Every row belongs to one group in each of 4 separate groupings. Each group adds its own fixed numbers to the row, and there is some noise. The rows also spread widely along 14 directions, which tell nothing about the answers.
In the rows, zero is written as 128.
Some rows, each with its group in each grouping after it:
[101 117 132 160 133 158 170  52 140 157  80  95 137 148 122 103 172 132
 123 141 139 143  81 137 127] | V (1) Q431 X
[ 60 142 153 133 158 154 154 123 120 132 131 132 147 133  89 134 150 152
 131 130 141 108  99 167 133] | B (2) Q830 H
[174 150 117 119 123  88 109 157  96  97 112 148 123 112 157 124  96  70
 135 138  99 162 134  85 127] | V (0) Q411 N
[182 136 151 105 112 111 154 128 110 122 155 104 125 129 132 130 142  44
 149 128 143 170 125  70 141] | W (2) Q935 H
[132 169 150 118 139 195  81 165 148 129 166 145 146 155 118 180 163  86
 157 142 112 133 106 108 126] | G (1) Q830 X
[166 135 179 119 140 158 127 149 126 134 165 174 151 130  89 142 145  90
 128 113 157 142  98 157 132] | B (0) Q724 N
[152 138 115 137 122 119 118 113 123 113 149 125 129 131 150 137  92 116
 126  91 178 114 155 120 129] | G (2) Q935 X
[108 156 140 105 126  75 156 161 124  73 141  89 140 114 124 103 149 138
 135 188 130  95  97 112 125] | W (2) Q724 X
[ 86 137 174 132 141 122 202 138 106 134 138 156 126 147  80  91  85 161
 149 146 185 162 103 158  99] | W (1) Q411 H
[149 125 121 100 131  79 109 133 117  84 148 119 120 104 160 150 128 114
 115 124 103 109 176 105 144] | B (0) Q431 H
[103 136 146 133 154 139 148 127 142 161 153 124  86 133 164  46 195  98
 105 157  52 148 157  82 160] | B (1) Q830 X
[121 159  99 117  90 138 151 208 178 120 133  91  97 120 128 156  77 152
 176  72 167  99 132 139 133] | G (0) Q724 X
[ 85 155 115 167 163 138 124 148  91 162 142 182 113 117 142  84 144  86
 127 108 125 118 125 105 140] | B (2) Q724 N
[129  94  97 141 118 100 111  92 188 143  90 127 102 103 149 206 104 173
 137 128  96 136 125 170  93] | B (0) Q724 N
[160 128 195 114 107 129 137 136 140  83 107 137 147 134 105 109 148 116
 135 139 109 155  83 166 141] | B (2) Q830 X
[165 148 140 147 154 145 154  96 122 144 146 109 142 142 136 107 102 100
 102 102 179 173 130 140 148] | V (2) Q935 X
[140 181 107 137 142 127 116 190 156 115 195  97 137 126 145 122 158 133
 128 166 156 107  99  91 112] | V (0) Q830 H
[109 153 110 149 117 121 155 131 188 129 100  67 116 124 144 143 138 158
 144 155 138 147  73 149 113] | W (0) Q724 H
[143 177 102 124 132 158 141 129 152 131 127  71 144 148 113 148 127 135
 122 154 160 115  73 137 112] | G (0) Q935 N
[110 122 135 129 129 128 172 105 152 161 162  82 112 125 136  94 216  99
 134 154 122 121 119  76 142] | W (2) Q431 H
[112 123 113 108 102 126 160 150  90 144 105 146  92 143 107 112  65  95
 167  83 135 132 170  81 115] | G (2) Q724 H
[128 142 167 104 111 163  97 143 138  76 118 141 128 171 113 110 141 118
 140 135 103 115 132 106 120] | B (1) Q830 H
[ 87 112 180 121 150 170 124 101 130 142 181 159 147 155 102 112 221 112
 134 170 125  93 127  90 115] | V (1) Q830 X
[136 150 113 112  93 156 121 162 110  89  92 135 100 153 137  84  73  97
 135  40 129 102 181 107 161] | G (0) Q830 X
[123 118 127 113 119 110  79 140 129  76 105 176 120 134 150 185  59 148
 156 113  99 131 172 142 103] | G (0) Q431 X
[137 125 128 146  80 171 126 103 178 136  74  98 101 146 149 139 138 104
 162  67 122 146 118 126 151] | G (1) Q830 X
[170 156 123 133 111 142  93 162 183 111 165 124 121 137 151 150 107 128
 143 113 157 133 135 119 119] | W (2) Q411 X
[125 155 132 121 177 132 196 124 105 163 133  82 138 115 112 106 132 101
  93 133 138 161 117 148 173] | V (0) Q724 X
[130 111  86  74 117 105 167 104 102 148 102  79 112 122 101 202 100 100
 158 134 112 130 145  81 113] | G (1) Q431 H
[183 143 109 131 157 148  65 138 117 121 145 163 155 132 130 140 150  93
  88 109 112 112 115 135 144] | V (0) Q431 N
[145 134 126  85 160  89 137 130 101 123 179 117 107 119 157 131  98  92
 109 154  87 158 214  62 132] | B (2) Q431 H
[157 122 147  98 121  80  99 134 152  90 140 120 109 103 170 165 126 114
 131 124  77 128 172 126 169] | G (1) Q411 N
[128 226 124 117 183 161 133 165  98  93 155  86 145 149 146  99  82 106
  88 140 147 148 146 124 163] | G (0) Q830 X
[177 124 144 108 112 140 108 129 134  98 153 123 130 140 134 100 135  90
 106  61 139  97 177 105 173] | V (2) Q830 X
[162 131 123 112 104 172  90  94 161 104 145 103 141 174 108 119 164 127
 110 148 151  81 129  79  87] | B (2) Q830 H

New rows, each followed by its group in each grouping:
[ 81 128 120 145 159 104 152 126 120 162 139 150 120 121 128 114 119 153
 127 170 118 132 124 133 103] | G (2) Q724 X
[ 48 127 138 105 124 164 137  89 119 113  82 120 146 167  71 176 117 164
 160 149 154  82 112 136  83] | G (1) Q724 H
[126 170  91 148 165 120 130 163 123 146 160 123 127 130 149  94 110 133
 107 157 131 134 117 114 120] | V (2) Q935 X
[137 163 101 123 138 163  85 136 144 120 145 111 160 125 105 229 128 122
 138 106 164  84  87 152 121] | B (2) Q935 N
[121 146 114 138 164 147 111  94 124 137 130 128 140 139 121 162 107 148
 104 137 156 131 127 147 113] | B (1) Q411 H
[164 142 100 115 168 152  93 127 104 132 117 149 150 170  92 105  78 135
  61 138 118 133 141 140 108] | V (2) Q724 H
[107 128 176 125 127 130 149 104 168 117 179 111 129 111 142 158 180 133
 151 141 170 106 132 128 129] | B (0) Q411 N
[116  93 147 140  84  79 157 138 108 122 115 162  99  91 141 118 163  82
 180  84 140 117 124  98 137] | B (0) Q724 H
[115 155  90 116 162 131  93 110  74 115  88 138 160 134  91 158 149 114
 101 169  96  86  67 135 117] | B (1) Q935 N
[165 162  67 124 109 143 113 144 158 112  84  84 111 159 136 101  77 138
 106 111 113 123 118 125 124] | W (2) Q935 X
[107 148 168 149 122 152 122 127 145 108 111 131 129 125 150 114 172 100
 147 120 103 148 104 136 158] | B (2) Q830 X
[148 122 112 136 151 145 112 115 117 153 113 176 138 152  99 138  86 131
 108 119 120 155 108 169 105] | W (2) Q935 X
[175 110 133 134  89 119 114 160 156 137 146 165 119 137 115 134 150 109
 171 128 132 122  80 103  89] | V (1) Q935 N
[109 127  62 153 146 131 116 132 109 186 116 157 123 103 118 190 138 113
 144  98 126  99  85 143 121] | G (0) Q935 N
[154 128  72 128 118 113 113 148 119 117  89 142 128 131 102 114 107 142
 102 109 134  84  96 151 113] | W (0) Q724 X
[ 94 133 116 140 152 155 135 109 141 159  92 119 127 135 123 139 131 148
 114 112  97 127 109 183 158] | G (2) Q935 X
[137 165  77 132 137 166 134 180 146 161 162 109 144 141  81 109 136 156
 116 131 176  72  81 131 108] | V (2) Q411 X
[112 121 146  89 126 100 154 131 186 114 184  75 122 119 129 207 111 178
 158 155 143 120 161 136 109] | G (2) Q431 H
[141 168 112 118 174 186 147  84 106 141 145  79 151 159 118 118 106 100
  74 116 172 139 158 113 145] | V (0) Q830 X
[100 170 121 123 131 127 152 157 121  92 124  99 150 142 107 137  80 165
 148 147 178 108  94 146 104] | V (2) Q935 X
[ 87 139  80 149 142 186 119  96 184 181  86  89 108 163 123 148 138 176
 115 145  90 129 104 146 111] | G (1) Q830 H
[ 78 144 135 146 159 157  93  83 107 113 107 154 153 157 126 128 134 121
 118 154 131 108 126 110 103] | V (2) Q724 N
[114 135 138 133 155 123 157 109 120 139  96 122 126 114 134 135 132 115
 118 125  94 162 109 169 161] | G (0) Q431 N
[126 120 126 128 100 116 123 129 130  97  95 139 123 138 132 150  74 131
 168 100 143 143 141 118 101] | V (2) Q431 H
[102 134 140 126 138 204 165 132 131 172  98 147 129 169  57  73 141 142
 115 132 107 129  80 164 116] | B (2) Q830 X
[113 175  92 142 185 177 143 142  98 177 115 141 146 155  72  84 120 137
  67 147 136 110  75 171 123] | G (0) Q724 N
[139 131 137  97 151 145 107 155 123 135 209 153 124 141 110 118 140 107
 104 108 142  83 189  94 134] | B (2) Q724 H
[110 118  96 130 150 140 124 117 130 162 140 157 108 157 113  84 116 152
  96 151 118  93 159  98  81] | V (0) Q724 N
[115 116 166  81 149 110 157 101 106 136 217 136 140 137  91 145 155 125
 132 199 166  90 161  75  83] | G (1) Q411 N
[147 160 161 144 115 161 150 121 131  99 105 108 150 151 125 178  58 107
 178  81 212 201 103 151 125] | V (1) Q431 H
[151 148 147 126 124 130 123 174 161 112 182 119 120 128 137  77 189 111
 111 105 123  93 120 122 177] | W (1) Q830 X
[117 125  65 154 115 109 105 111 169 130  81 107  99 123 173 140 110 155
 125 101  94 114 128 140 133] | W (2) Q935 X
[ 61 141 140 138 139 124 137 127 142 106 123 140 141 128 125 195 101 174
 176 160 155 133  92 169  84] | W (0) Q935 X
[145 119 126 120 129 150  85 136 137 117 129 179 124 139 136 193  66 127
 144  72 127 143 175 155 125] | G (0) Q431 X
[ 96 133 123 142  88  85 142 181 125  96 113 156  82 110 155  82 114 132
 172  81 123  90 128 113 140] | B (1) Q935 N
[151 135 102 141 181  91 147  72  68 141  97 109 147 109 127 134 107  96
  59 102 140 157 118 164 175] | W (1) Q724 H
[145 137  99 128 142 124 169 129 113 137 107 100 147 132  93  99 125 147
  99 143 147 117  77 155 121] | V (0) Q431 X
[104 120 154 105 121 110 134 142  91 101 151 163 142 125  98 144 136 111
 162 134 143  91 131 108 113] | G (2) Q830 X
